There are 9 hidden switches. A switch that is on adds its own fixed numbers to the row, and there is some noise. The rows also spread widely along 15 directions, which tell nothing about the answers.
Known rows, each followed by its switches (1 for on, 0 for off):
[  7  12  -7  12  -4   6  10   5   8   5 -13   5   0  22   2  -2  -1   4
 -15   1   2   1 -10  13 -18] : 0 0 0 0 1 1 1 0 1
[ 10  -9  -1 -14   9  -9  28   5  10 -18  -3   2  -5  -3   8  19   7  27
  -1   6  -8  17 -14  -4   4] : 0 1 0 1 1 0 1 0 1
[ 18 -10   8  10   9  -5   0  -7   5  -3   8  -5   3  19  -3   0 -12   0
   6  -3  16  -3  10  32 -14] : 1 1 0 0 1 0 0 1 1
[ 10   5   7  10   5 -11  17   0  18  -1  -7  13   7  23   1 -13   0   4
   1  -7   9  -1 -11  21 -19] : 0 1 0 0 1 1 0 0 1
[  4  -8 -14   4  -5  10   6  -6   1  -5   3  19   9  -5  -4   0  -3   1
   6  -3  10  12  -9  13 -12] : 0 0 0 1 1 0 1 0 0
[ 18  -5 -14   7  -2  19 -20  -1  -8   5   5 -10   6  11  -1  -1 -19 -16
 -13  -1   6  -3   6   6  -3] : 0 0 1 0 1 0 1 1 0
[ 19 -11   5   7   5  -9  -3  -8   6   8   2   4   1  12   8   0 -23  -5
  13  -9  12   6  -5  19 -14] : 1 1 0 0 1 1 0 0 0
[ -3   8  -7  -8   3   5  -5  14 -11 -16  11  10 -11 -22  -4  -1   4   6
   5 -11  -2   1  15  -9  -1] : 0 0 0 1 0 0 1 0 0
[ 20 -13  -7   4   0  15  -4  -2   0  -1   6   1   8  11  12  -9  -7  -6
   9  -8   9   3  -7   2   3] : 0 1 0 1 0 0 1 0 1
[ 10   0  -9   7  -6  26   8   7  11   2 -17   1 -13  12  22  -6   6  -4
  -1   0   5  -2 -12   8 -19] : 1 1 0 1 1 0 1 0 1
[  5   4   3   6   3   6  -6   2  -4  -1 -17  24   2   5  -4   6  -5   1
  -2   3   4  20   2  -5  -7] : 1 1 1 0 1 0 0 0 0
[  8  -3   5   1  -5  -2 -14 -22  -9 -14 -20   7  11  -8 -18  20  -9 -11
  -5  -4   5  24  -2  -9   7] : 0 1 1 1 1 0 1 1 0
[ 12 -13   4  -1   3   5  -8   5  -2  -1  -3   2   7  -7  10   6  -1  -3
 -14   1   1   4 -18  -1   2] : 1 0 0 1 1 0 1 0 0
[  1 -11 -13  -9 -19  23   5 -22   5   7   8   1  -7 -15   6  -3  -6 -16
  15  -3  13  16 -13   2  -3] : 0 1 0 0 1 1 1 0 0
[ 10   1 -19  15 -11  11 -26   6  -4 -12  -3  -3 -11  -6   9  -6   7  -1
   0 -20   2 -14   1  -7  -3] : 0 0 0 0 1 0 0 0 0
[ 12  -4  -1  -5 -11  -6 -15  -8  -4  -1  -1  -3  -5 -15   9   4 -10  -5
   6 -12  -2  -1  -5  -9   1] : 1 0 0 0 1 0 1 1 1
[ -4  17  -2  17 -13  14 -11  -4 -14  -2 -11  16  -8   4   3  -9   7   1
   7 -14   6  -4   5  -4  -2] : 1 0 0 1 0 0 0 0 0
[ 10 -18  -2 -12  -2  -4  16  -8  11   0   6   1  11  -4  11  -3  -9   9
  10   3  -4   1 -10  -2  12] : 1 1 0 1 1 1 1 0 0
[  6   8  -2  11  -8  -4   2  -6   9  -7  -9   8  11  14 -12   4   9  15
  -3  -1   1  11   2   9  -5] : 0 1 0 0 0 1 1 0 1
[ 13  29  14   2   2 -22  12 -24  -1   5  -8  12   7  21  -5  -9 -11   9
   6 -21  -2   5  -9  -1  -4] : 1 0 1 1 0 0 1 0 0
[ 14   2 -23  12  -9   9 -11   3  -4  -1   9   2   1   6   5   1 -10   8
 -12  -5   3   2 -10   3  -8] : 0 1 0 0 1 0 1 0 1
[ 15 -10  11   9   3  10   7 -15  -6   1   5   2  17  18   4  -6   2   0
   0  -5  12   6 -19  16  10] : 1 0 0 1 0 0 1 0 0
[ 12   5   1 -15  -2  -4  11 -11   9  -1  -8  -8  -8  -2   7  -2  -4   1
  23 -16  -6   3   3 -12   8] : 1 0 0 0 0 1 1 0 0
[ 14  12   0  -9  13 -11  22 -10   4  -3  -1  25  12   4  -5  -8  -9   3
  -3 -19   6  20 -24   5 -14] : 1 0 1 1 1 0 0 1 0
[  7  -3 -15  -8   3 -13  15   2   6 -13   2   9  12  -1  -4   2  -8  19
  10  -6  -7   3   3  -6   6] : 0 0 0 1 0 0 0 0 1
[ 11  -5  13  12  -1   0 -10   2   0   1  -7   8  -5  12  10   0  -4   3
   6  -1   6   0   8   7  -7] : 1 1 0 1 1 1 0 0 1
[  3  14 -15  -3  -3  19   7   0  13   0   0  24  11   3 -11 -19  17   3
   4   0   3   1  16   9 -15] : 1 0 0 0 1 0 1 1 0
[ 12   8  -5  -3   0   7  -4 -17  -8  -3  17   6   3   1 -13   1  -5   0
  -7  -6  10  18   0   5  -2] : 0 1 1 0 1 0 1 1 0
[ 18  -1   6  15   5  13   9 -18 -17 -20  -4  20   5  13 -13  13  13  11
   2 -12  14  40 -15   3   7] : 0 0 1 1 1 0 1 0 1
[ 11   1  -7  -4  10  -1  16   0  -8 -20   4   4 -11  -3  -8  11  -3  14
  13 -14   5  19   7  -1   2] : 1 0 0 0 1 0 0 0 1
[  9   4  -9  13 -18  -1 -27  -7   3  -9 -28   5   7  -3  -9  20   5   6
 -15  -1  -3  13  -3  -9  -7] : 1 1 0 0 1 0 1 0 1

New rows, each followed by its switches (1 for on, 0 for off):
[ 17  -3  -8  17  -4  13 -15  12   2  -7 -20  10   8  19  12  -2  13  15
  -4   1  -7  -7   8 -11   6] : 1 0 0 1 1 0 0 0 1
[  9  14   5  13  -8  21   1  -6  -3   6   9   6  -9  24  16 -24  13  -1
  -5 -10  11  -9  -5   7  -4] : 0 1 0 1 1 1 0 1 1
[  2   9   1  -8   4   4  -4  -9  -9 -13   2   5   5 -13 -27   0  -2 -10
   6 -19   9  19  17  -7   7] : 1 0 0 0 0 1 0 0 0
[ -5   7  -1   3 -11 -22  -1 -16   5  -8  -2 -11   0  -6 -10   1 -11  -1
   3 -15   2 -14  -2  11  -6] : 0 0 0 0 0 0 0 0 0
[  9  -6  -1  -6  -5  -9   0  -9  -3  -4   2   3  -3 -16   3  17  -3  11
   0  -9  -3  20 -19  -7   5] : 1 0 0 0 1 1 1 0 0
[ -2  18   3   2  -9   8   4 -16  -9   1 -10 -10  -6  12 -11   8 -17  -6
 -14   2   6   3   6  12 -10] : 1 1 1 1 0 0 1 1 1
[  7  -6  -9   9   1  19   2   6   7   2  -8   8  -2  14   3   5  -5   0
  -9  10   8  15  -2  12 -15] : 0 1 1 0 1 1 0 0 0
[ -6  25   2  -8   0   3  15   0  -4   5  18   8  -4  -5 -10 -16   1   2
 -17  -6   4  -2  -1   8 -10] : 1 0 0 0 1 1 1 0 0
[ 21   8 -15   3  11   3   7   8  15 -20 -19  -4  -8  15   7  -5   1   8
   2 -21   0  -6   3   6 -17] : 1 1 1 1 1 0 0 1 0
[-14  13   2   2 -10  -5  -1   2  -1   8   0   9  -2 -13   0   0  -6  -2
 -21   1   3  -7 -16  17 -26] : 1 0 0 1 0 0 1 0 0
[  9  -4   6   1  10   2 -11  11  -5  -8   0 -14 -15  -2   5   2 -13  -7
  -3  -9   2  -9  17   4  -6] : 1 0 1 1 1 1 0 0 0
[  4   6   9   2  -4  -2  14 -11   7  -4  -7  11  -3  10   0   0   9  10
  12   3   2   4   6   8  -7] : 0 0 0 1 1 0 1 0 1
[26  0  1 -2 15  9 -8  7  4 -2  6 -6 -9 14 12 -3  3  3  0 -7  5  1  8  4
 -4] : 1 1 0 0 1 0 0 1 0
[ 14   6  -2  -2   0  10 -14  -1  -5  -1   0   9   5  -5  -1  -4   4  -3
 -11 -10  -1  10  -6 -14   2] : 1 0 1 0 1 0 1 0 0
[  5   0  -6   1   1  16  16  -4   1 -18   9   3   3   3  -8  -6  23   9
   0 -11  10  13 -10   7   4] : 0 0 0 0 0 0 0 0 1
[  3  -1   6   9  -2 -12 -13  -1 -14  -7  16   4  -9 -13  10  -7  -6  -2
   0 -20   7 -12 -12   2  -2] : 0 0 0 1 1 0 0 0 0
[ -2   3   2  -8   8  -6   3  17   3 -10 -12   9  -2 -11  -3   5  -2   6
   3   1  -6  -2  15  -1  -7] : 1 0 0 1 0 0 1 0 0
[ 17   3  -1  -3   3  -3  -4 -11  -2  -6  12   4   3   2  -5   2   1  12
   4  -8  -2  12   5  -7   6] : 0 0 1 0 1 0 1 0 0
[ 12  -3  14   0  10  -6   6  -8  -6  -2   1  17  12   5  -2  10   2   7
 -10   4   4  23 -18   1   6] : 0 0 0 1 1 0 1 0 0
[  7   5   6 -11   2  14  -3  -3  -3   9  10   8  -5  -3   0  -4  -1 -10
 -12   3   8  13  -2   2 -11] : 1 0 1 0 1 0 0 1 1
[  3 -13  -7   0   0  -7   3   7   2 -16  -2  15   8 -13  -4   2  -3  11
   9  -5  -3  -3   4   6  -4] : 1 0 1 0 1 0 1 1 0
[  5   9 -11  -2  -8  18  -7  -6  -7  -1   6  -7  -2   5  -4   1  -4   0
  -6   4   2   3  16  -5   4] : 0 1 0 1 0 0 1 0 1
[ 14   0   0  31  -4  -3 -25   5   4   1   2   3  18  25   6 -20   8   5
 -15  -7   4 -30  -4  16  -5] : 0 0 0 0 1 0 0 0 0
[  0   1   2  20 -14   7 -10  -6   2   0 -12   5  -1  11  -2   1   1   0
   3   3   7  -4   9  14  -8] : 0 1 0 0 1 1 1 0 0
[-13   8  -2 -10  -4   7  13   5   4  -5 -10   1 -19 -17   0   1  -7  -8
  -2   2   1  -6   8   9 -22] : 1 0 1 1 1 0 1 0 0
[ 23  15   0   5  15  11   6 -12  -1   5   2  24   8  27 -13   2  -5  10
   4   1  14  32  13  13 -13] : 1 1 0 1 1 0 1 0 0
[ -3  28  15   3  -6   7   4  -4  -7  10  18  10  -4   9   3 -25  20   4
 -13  -6   3  -9  -6   0   0] : 0 0 0 0 0 0 1 0 1
[ 11   2 -11  -6  -9   1 -21  -6  -4   8   9   1  -3 -13   9  10 -11   6
 -10   2  -4   6  -3 -11  -4] : 1 1 0 1 1 0 1 0 0
[ 28  -9  12   5   7   0 -10 -11   0  -5 -10  14  10  14   9   8   9  12
  16  -9   1  23  -7 -10  14] : 1 1 0 1 0 0 1 0 0
[  5  -8  -2  -2  -3  12 -15   0   6   3   8  16   3   2   0   1   1   8
  13  16   2  10  28  -1  -7] : 0 1 1 1 0 0 0 0 1
[  3   7  -9   4   0  16   7  10   0 -12  -6   5  -9   2   7   0  15  18
  -4  -5  -5   1  -1   1  -5] : 1 0 1 1 0 0 1 0 0
[  9  -7   1 -13   0  -1  15 -13  20  -6  -4 -12  -2  -2  -8   6  -7 -11
   7  -1   8  12   2  13 -10] : 0 1 0 0 1 1 1 0 1
[ -2   1   0  11  -9   0   3  -5 -12   5   5  22  -4   1   8   0 -15   9
  11   3   7  -1   2  14 -10] : 1 1 0 1 1 0 1 1 0
[-14  -6   0   9  -4  20  21   7 -13 -10  -5  17 -25  -7   3   9   5  10
  18   5   9  13  10  11  -2] : 1 0 0 0 1 1 0 0 0
[  7   1  -8  -8   1   7   6  -1  13  -7  -2  15  17  -3 -12 -16  -5  -8
   2  -6   6   2   8   5 -14] : 1 1 1 1 1 0 1 0 1
[  3  -9  -6  -3   1  17  13  -3  -1 -14   1  -1 -20 -13   5   0   4  -8
  19 -16  15   9  -5  10  -7] : 1 0 0 0 1 0 0 0 0
[ 3  7 -1 -3 -1 -3  0 -4  3  1  6 16  1  0 -3  0  0 17  8  7 -2  3 21  3
 -6] : 1 1 0 1 1 0 1 0 0
[  7   4  -1   9   1 -11   1  -2  11  -9 -14  -2   7  13 -17   5  -9   5
   5  -6   0   1  16  17 -14] : 0 0 1 0 0 1 1 0 0
[ -8 -16 -17   4  -5   5  10  16 -12 -22   8  19   0 -23  -2   6  -7  18
   7   2   0   0   5   2   3] : 1 1 0 1 1 0 1 0 1
[ -6  -9   7   3   2  19   6   1  -6   4   9  34  -9 -10   5 -14  -9 -16
  20  -2  23  12   0  19 -23] : 1 1 1 1 1 0 0 0 0
[ -4   5   3  -2 -13 -15   4  -9   5  15  -1  -3  -1   2   6   2 -30  -5
  -2   4   1  -6  -6  11 -16] : 0 1 0 1 0 1 1 0 1
[  6  -1  -2   5  -3   7  -3   1   4  -4  11  18   1  -4   7 -12  16  12
   9  -6   3  -6   3   8  -8] : 1 0 0 1 1 0 1 0 0
[ -3   5   0  -1  -1  16   5   3 -12  -8 -18   3   0  -1  -3   3  -4 -12
  -7  -2   2   7  -4 -10   9] : 0 0 0 1 0 0 1 0 0
[  0   3  10  -5   5  -8  14  -6  -6   7   1  -1  -5   1   1  -5 -33 -21
  -8  -9  10   0 -15  10 -11] : 0 0 1 1 1 1 0 0 0
[ -3   2   3  10 -14  14   2 -12  -8 -10  -4   6 -10   4   1  -5  10  11
  25  -2   4 -10  31   3  11] : 1 1 0 1 1 1 1 1 0
[ 17  -4  -6 -11  15  -4  18   0   9  -2  15  17   6   1   0  -7  -5  12
  20  -6   4  10   8  11 -11] : 1 0 0 1 1 0 1 0 0
[ -7   4   0 -21   7 -10  41 -13  -3  -3  -5  19  -4 -13 -13  14 -29  -2
  11   1   6  27  -7  12 -17] : 1 0 1 1 1 0 1 1 0
[ 24 -12 -14  10   0   7  -9  -1  -1 -14  24 -11   4   7   4  -6   2  12
   5 -17   5  -8   6   9   6] : 0 0 0 1 1 1 1 0 1
[  2   2 -21  11  -9  -4  11  12  -3 -17 -12   6   1  -2  12  -3  -4  17
  -5 -18 -10 -14 -20  -7   5] : 0 0 0 1 1 1 1 0 0
[ 11  -3 -17  10  -8  19 -18  -1  -4   0 -22   7   0   4  -1  17 -12  -4
   1   3   3  13  11  -1  -9] : 1 0 0 1 1 0 1 0 0
[  9  -4   3 -12  -1   4  10 -13  -5  10  10  10   0   0   8   4 -15   5
   2   4   3  23  -9 -11   8] : 1 1 0 1 1 1 0 0 1
[  3  13   3   2  -4  -7  -9  -1   7   4  -1   9  -5   1  -1   1   6  13
   2   2  -3  -4  17   5 -15] : 1 0 0 0 1 0 1 0 0
[  4   2 -11   2 -10  -1  -3 -10   6  -9   9   4  -7  -9   2  -5   9  11
  21 -20   4  -3   4  11 -12] : 1 0 0 0 0 0 0 1 0
[ -7  -4  10   1  -8   7  15  -8  -1 -10  -7 -17 -12  -2  -2  10   2   0
  -7   8   6  -4  -1  15   1] : 1 1 0 0 1 0 1 0 1
[  7  -2 -11 -17   1  14  20 -10  11   4   4  -1  -8   3  -2  14  -5  12
  11  14   0  17  21  11 -10] : 1 0 0 1 1 1 1 1 0
[  2   3   8 -16   7  16  14   4   2  -2  11  13  -9  -9   6 -16  14  -7
  12  -2   5   4   6  -6   4] : 0 0 0 0 1 0 1 0 0
[ -8 -11  22   9  -6  -7   2  -2   7  -6 -16  -6   4  10   4  17  13  18
  -8  26  -6  -9   5  13   8] : 0 1 0 1 0 0 1 0 0
[  2  -1  11 -18   1  12   3 -18   0   9  13 -10   0  -4  -6  -1  -7 -16
  -2   6  12   9   6   8  -3] : 1 0 0 1 0 0 0 0 1
[ -5  15   2   1   5  10  19  13 -11 -10  -2  24  -8  -4   4  -4  17  18
  -8  -1  -2   5  -5  -4   0] : 1 0 0 1 1 0 1 0 0
[ 16  -1   3   0  11  29  -6  12 -10  -1  -5  10  -9  11   1   2   4  -7
   2   2   8  20  21  -5   3] : 1 0 0 0 1 1 0 1 1
[ -7  -8  -3 -11  -8  -7   8   3   8  -9  -5  -4  -6 -19   0   4  -5  -1
   1   0  -5  -3   0  -6   1] : 0 0 0 0 1 1 0 0 1
[-13  16 -17   2 -21  27  -5 -13  -1   5  10  18   9  -6 -21 -15  10   2
   4   2   7   1  28   7  -8] : 1 0 0 1 0 1 1 0 0
[  2  -5   5 -12  -4  -1   8   2  -2 -21   1  -6  -9 -22   1  -7   9  -3
  13 -20  -2  -9   3 -10  14] : 1 0 0 0 1 1 1 1 1
[  0   0  13  -6   2   8  12   0  -7   6  -9  20   2   0  11   6   4   0
 -13  14  -2  15 -19  -8   7] : 0 0 0 1 1 0 1 1 0
[ 18   0  -1  10  -4  -1 -16  -9  -7 -11 -11 -15   5   4   3  11  -3   3
 -19 -10  -1  -1 -13  -7  11] : 1 1 0 1 1 0 1 0 0
[ -2   3  -4   5   3  -3  -1  13  -1 -20   0  22  -4 -18  -9   3  11  11
  -3  -9   6   6   0  13 -18] : 1 1 0 0 1 0 1 1 0
[  9   2  -2 -14  16   6   2  18   3   7   1  11  -5   0  -1   8 -14  -1
  -9  15   2  13  19   2 -18] : 1 0 0 1 1 0 0 0 1
[ -3  -9 -13  -1  -7   7   9   7   5   1 -10  18  11 -10   2 -10 -18  -8
   2  -3   1  -4  -7   4 -12] : 1 0 1 1 1 1 1 0 0
[ 13 -17  -2   3   5   0  -4  15   7 -12 -13  -2  14   5   2   4  -5   0
  -5   4  -3  -2  -3  -1   7] : 0 1 0 0 0 0 1 0 1
[ 15  -2  -9  -8  -3   1   1 -14   6  -1   2  15  12   2   0   3  -2  18
  20  -2  -4  16  10  -9   7] : 1 1 0 1 0 0 1 0 0
[ -2  13 -11 -23   5   6  21   0  13   2  17  -2   4  -3 -10 -10  -1   5
  -5   5  -2  -2  13   8  -9] : 0 0 0 1 0 0 1 0 0
[  1  -2   5   4 -10 -11 -13 -15  13   4   1  -4  11  -1  -2   7   9   7
 -22   9   1  -5 -10  12 -11] : 0 0 0 1 1 0 0 0 0
[ 16  -2  24 -11   8 -23  -6 -18  -1 -12  11   1  10  -9  -9  -7   0  -6
  11 -17   4   0   4  -7  18] : 0 1 0 0 1 0 1 1 0
[  9 -18   1  -9   0   0   6  -3   1 -14  16  -5  -9 -19  12 -12  -5  -2
  25 -18   4 -11  -2   1   7] : 1 1 1 0 1 0 1 0 0
[  0  11  -2   2  -4  12  10   5  -5  -9   1   6  -7  -3   9 -11  15   3
 -14 -13   1  -4 -17  -1   1] : 0 0 0 1 1 1 1 1 0
[  4  -5   3  28 -12  -3  -5  -4 -27 -36 -15  -8 -20   0   5  20   7  19
  14 -20   0  -7   2  -7  23] : 0 0 0 1 1 0 1 0 1
